The first 9 rows are patterns. Each new row is the sum of 2 different patterns, raised or lowered, with some noise. Before adding, each is slid sideways (what falls off one end comes back at the other) and multiplied by a number that may be negative. Names go in the order of the patterns.
In the rows, zero is written as 128.
Known rows, each followed by the names of its patterns:
[119 120  81 141 116 152 125 127  78 132 120 108 125 112 151 116 124 148
 129  97  94 140 127 157 151 132 118  88 118 136  92 118 127 124 105]  (6)
[120 169 146 120 139 115 140  99 128 131 117  78 111 135 108  95 171 132
 116 123 121 134 111 118  90 135 124 148 122 126 122  80 149 117 138]  (5)
[138 114 102 127 104 137 116 129 143 178 129 132 144 162 113 111 141 137
 176 109 124 120 141 134 133  79 107 171 137 126 133 116 118 124  91]  (3)
[137 134 116 133 135 126 175 133 105 130  94 168 135 115 160 134 112 108
 125 161 125 145 119 131 133 112 131 144  86 121 125 131 142 116 125]  (2)
[116 119 123 129 136 120 162 110 113 114 128 126 125 139 113 115  78 134
 138 137 143 129  82 137  99 134 141 178 137 134 126 170 132 126 143]  (7)
[125 127 138 126 122 131 125 144 132 134 153 138 130 138 111 118 113 128
  94 131 134 133 117 149 139 124 126 133 149 133 129 126 126 154  98]  (0)
[130 153 130 153 132 150 134 140 169 131 109 145 127 139 138 146 124 125
 123 126 127 137 121 114 122 128 168 136 126 135 113 129 106 148 124]  (4)
[143 178 140 150 165 133  92 129 154 127 132 113 118 126  99 126  97 111
 111  78 140 130 131 112 134 136 117 126 127 133 115 130 100 132 144]  (8)
[126 119 132 118 174 133 125 128 141 138 128 132 110 113  78 113 168 107
 138 138 148 129 129 127 148  78 142 140  86 146 175 157 131 131 130]  (1)

New rows, each followed by the names of its patterns:
[112  88  96 112  63 121  96 101  91  76  95 121 109  56  58 111 102 115
  99 111 136  83 110 120 109 113  95  94 107 102  74 140 110 104 109]  (3) (8)
[ 41  45 129  94  87 109 103  87  80 102 112  55 109 106  50 120 148 125
  95  61  88  95  78 113  88 158  83  97  97  87 105  71  94  61  75]  (4) (1)
[110 156  96  87  58  82 130 108 147 100  98 134  90 109 121  75 101 107
 141 104  99  81 111 109 126 103 110 108 149 115  63 112  72 123 108]  (6) (2)
[116 144 130 167 151 166 168 162 150 149 148 127 162 145 176 187 136 181
 144 140  97 147 160 169 181 150 170 124 144 172 171 162 142 172 170]  (6) (5)
[ 91  95 123  92 143  86 135  97 108  57  73 119  67  75 133 113  87  67
 100 137  79 104  65 112  91 141 108 115 109  62 124 106 136 109 154]  (5) (4)
[112  95 146 151 114 131  46 142 132 138 107 113 124 174 168 100 161 142
  89 156 133 125 148 117 144 163 114 194 112 133 162  98  43 103 125]  (3) (1)
[156 159 168 105 128 155 120 163 142 142 118 109 127 111 112 155 128 139
 116 128 122 115 159 141 166 145 135 110 163 141 132 105 127 168 127]  (6) (4)
[124 116 134 124 154 149 114  91 127  90 156 138  92 144  79 112 113 132
 167 127  93 121  96 134 123 179 147  91 114 161 132 133 128 105 123]  (2) (7)
[ 90  66  75 129  85  88  93 112 102 110  71  87  97  58  96 106 112 119
 122  78 154  94  72 133 139 102  90 102 143 107  81 161  77  86 141]  (7) (1)
[149 161 124 129 162 121  87 143 124 119  92 106 105 145  82 115  99  99
 109  51 128 116  94  96 135 139  90 110  91 103  99 119 113 128 117]  (6) (8)
[123 164 108 148 100 128 120 132  88 126 146 115  94 183 154 129 135  97
 137 124 117 111 141 152 132 134 130 110  87 133 124 126 120 165 118]  (5) (4)
[160 152 123 147 135 132 141 136 110 114 128 112 132 125 127 116 117 166
 129  80 106 137 134 119 136 143 124 186  95 100 134  92 157 129 117]  (2) (1)
[179 131 141 156 111 157 153  71 144 211 172 145 150 136 130 130 119 144
 173 128 135 125 163 140 145 157 163 136  98 142 202 112 136 161 165]  (3) (1)
[135 103 104 109  99 151 130 110 150 116 140 102 174 117 120 148 130 127
 118 146 131 129 144 120 103 143 121 112 162 144 122 115 118 127 117]  (0) (4)
[158 119 155 110 119  99 118 124 122 131  94 107  77 135 137 118 161 133
  77 131 100 136 134 179 123 130 120 149 123 123 135 124 125 133 126]  (7) (0)
[134 111 167 108 125 146 150 152 102 143 138  71  66 124 116 106  75 143
 136 131 102  73 118 124 123 107 142  92 166 122  82  77 104 115 119]  (5) (3)
[158 140 152 158 165 167 145 169 130 133 142 156 202 130 145 171 168 151
 146 167 154 170 184 147 176 142 151 159 170 139 140 161 117 163 140]  (6) (0)
[140 117 171 118 142 154  97  88 143 133 127 118 102 101 128  98 131 101
 108 101  87 152 134 131  78 127 139 113 135 123 150  97 130  99 116]  (4) (8)
[146 118 111 131 115  77 103 127  72 105 111  92 127  55  95  93  74  87
  85 128 112  84  95  99 118  99  96 116 106  84 135  88 111 115 103]  (2) (8)
[102 144 121 151  89  99 118  41 120 144 152 135  89  76 114 101 124 130
 185 127 108 156 164 124 113 119 120 114 101 116 139 110 147 106  58]  (2) (7)
[ 70 116 100 118  70 166 119 130 125 107  80  95 110 104 109  61 124 111
  91 105 159  87  74 123 106 148 123 112  73  90 100 141  82 108 112]  (6) (5)
[173 169 140 161 128 138 167 104 126 141 107 141 120 164 123 132 139 175
 135 148 144 149 123 121 182 150 179 126 118 126 130 156 134  92 136]  (3) (4)
[101 132 126 113 132 173 132 122 123 157 115 112 141 114 193 112 124 111
 139 140 131  81  98 166 131 104 124 116 109 139  97 150 113 127 127]  (3) (0)
[150 107 151  82 173 149 206 152 197 163 183 165 135 178 109 143 149 140
 111 129 185 117 105 177 153 137 143 157 141 126  93 120 169 155 184]  (5) (7)
[100 105  98  87 106 110  73  78  93  93  82  83  94  95 114 101 118 102
 132 133 101  83 115  55 123 111  93 121  83  83  83  96 127  74 138]  (2) (0)
[109 106 118  58 118  77  85 127 151 123 106 104  99 111 107 147  87 126
  97  86 101 150 101 129 100  78  48  56  87 138  46 108 115 107 112]  (7) (1)
[ 94 142  70 105 128 117 145 103 129 128 127 140 118 103 130 157 131 100
 126  76 142 114  97 138 123  92  83 104 137 145 134 105 122 105  97]  (2) (4)
[150 118 169 118 146 123 136 114 154 148 125 137 136  86 121 137 131 108
 152 147 133 147 128 134 108 135 111 128 158  89 126 119 126 110 124]  (5) (0)
[ 74 101 116 104 154  81  92 106 114  96 109 129  96 135  70 100 118  90
 154 117  54 141  87 103 103 154 146 116 122 141 117 116 111 101 118]  (2) (7)
[144 142 159 144 151 126 138 119 144 144 150 194 133 146 136 140 137 179
 158 165 119 139  93 136 139 153  98 132 137 124 146 152 138 124 123]  (7) (4)
[ 93 104  97 128  60 100  74 107 112 131 107  83  79  86  83 121  86  97
  95 106  92  98  90 135  42  94  94  64 107 130 123  86  84  55  98]  (7) (1)
[109 146 139 135 192 116 165 134 144 141 104 132 116 153 118 139 137 129
 139 163 149 126 164 152  86 114  95 123 113  91 137 167 154  99 133]  (5) (8)
[105  91 100 120 100 123  90  91  87 140 103  80 117  61 127  61  94 138
 116 103  89  61 138  77 121 105 149 112  93 104 153  66  98 111  92]  (2) (7)
[101 107 144 106  88 112 126 109 104 114 113  93  98  94 129 127  97 122
  89 127 108 127 139  97 145  97  93  89  89 119 106 127  92 122 103]  (5) (4)
[ 79 101 103 136 104  75  54 123  93  70 145 102 123  97 105 136 102  76
  55 126 110 155 125 115 100  45 119 111  86  99 143 126  83 114  97]  (6) (5)
[ 96 161 118 114 108 132 163 142 113 186 105 122 153 129  88 108 146 136
 153 139 156 137 151 124 133 122 150 123 130 137 144 150 143 176 143]  (4) (1)
[ 93 112 114  86  91  64 129  88 101  97 119 113  85 106 108 116  99  87
 112 117 125 116 153 127 125 146  97  75 106 115  99 113  87 117 115]  (0) (8)
[175 133 162 159 113 176 177 169 161 156 152 133 139 160 148 195 137 177
 156 167 155 155 161 136 144  94 139 187 117 155 161 165 171 160 164]  (0) (1)
[123  71 119 106 112  95 108  94 134  52  92  90  12  98 114  82  92 130
  93  71  92  91 103 142 102 118 101 135 120 114 148  71  82  53  95]  (8) (1)
[191 136 177 170 155 153 135 176 191 178 151 155 188 164 193 175 176 225
 159 153 199 166 190 164 189 155 146 120 157 156 157 133 160 165 150]  (3) (4)
[123 112 133 110 120 158 115  78 111 113 105  93 112  97 103 104 106  99
  95 108  75 120 135 109  78 120 110 102 113 119 107  94 101  81 110]  (4) (8)
[103 119 100 130 130 150 116 128 126 140 109  70 123 138 151 126  81 106
 131 100 118  91 113 152  99 118 109 116 106 104  99 126  98 128 120]  (3) (2)
[100 136 131 156 172 160 130 162 142 136 139 161 137 133 165 133 177 128
 138 143 165 137 124 169 133 149 138 146 159 125 158 162 171 163 142]  (6) (4)
[ 93  60 104  71  94  81 106 117 124 117  94 111  90  94  63 108  86 146
  99  95  92  70 122  89 109  83 124  75  81 139  77 118  81 113 104]  (5) (1)
[119 124 152 124 139 126  80 112 104 118 126 116 134  88  92  94 105 116
  98 108  86  98  97 123 116 126 108 110  49 134  80 115 142 155 136]  (7) (4)
[153 132 208 128 131 147 142 114 135 165 154 111 162 135 157 174 160 156
 156 151 174 150 149 164 159 162 189 163 123 167 174 130 123 137 150]  (7) (1)
[109 159 163 160 166 178 170 131 153 159 116 140 134 149 125 126 141 117
 150 165 117 179 142 141 129 153 161 155 154 140 140 154 145 152 154]  (0) (4)
[175 127 118 141 129 167 128 179 147 179 134 154 163 176 145 121 150 109
 195 146 153 157 162 113 159  82 134 201 202 155 160 134 178 147 113]  (3) (7)
[126 172 160 132 137 116 182 139 139 128 167 173 117 143 126  86 131 144
 179 163 126 166 155 149 129 161 156 144 223 132 129 118 115 176 186]  (6) (2)
[115 124  74 120 124 112  92 131  86 102 129 131 144 110 114 141  98 128
 147 142 123 171 135  89 138 102 197 123 103 146 117 101 143 112 178]  (2) (7)
[106 123 136 104 169 123 144 116 157 113 115 133 130 159 128 152 131 129
 164 142 144 124 159 155  93 132 134 148 135 132 167 148 158 134 120]  (5) (0)
[126 133 157 174 123 107 147 147 183 126 115 162 151 149 133 102 130 171
 152 123 140 124 112 131 112 139 147 131 151 122 180 127 135 149 191]  (3) (0)
[101 150 180 159 133 140 132 148 135 142 146 183 143 140 119 143 137 137
 112 122 129 100 116 180 125 142 146 158 149 134 131 148  91 167 119]  (0) (1)
[115 130 124 134 119 151 131 100 135 130 107 120 124  89 120 137 141 129
 160 143 125 136 151 158 134  97 119 133 149 116 131 147 124 134 131]  (0) (4)
[130  87 111  86 101 134 129  88  95 122 103 113  91  94  93  37 106 138
 136 105 108  34  87  71 115 146 157 107 139 107 141 111 119 119 100]  (6) (7)
[157 153 145 151 159 139 136 148 101 148 166 132 176 102 166 164 114 144
 150 167 132 127 143 131 173 146 159 163 156 134 194 181 154 125 141]  (2) (4)
[ 89 106  88 102  88 144 111 105 159  96 100  81 102 105 120  90 108 113
 121  66  86 113 110 101 106  87 135 131 124 148 128  79 130 104  88]  (0) (1)
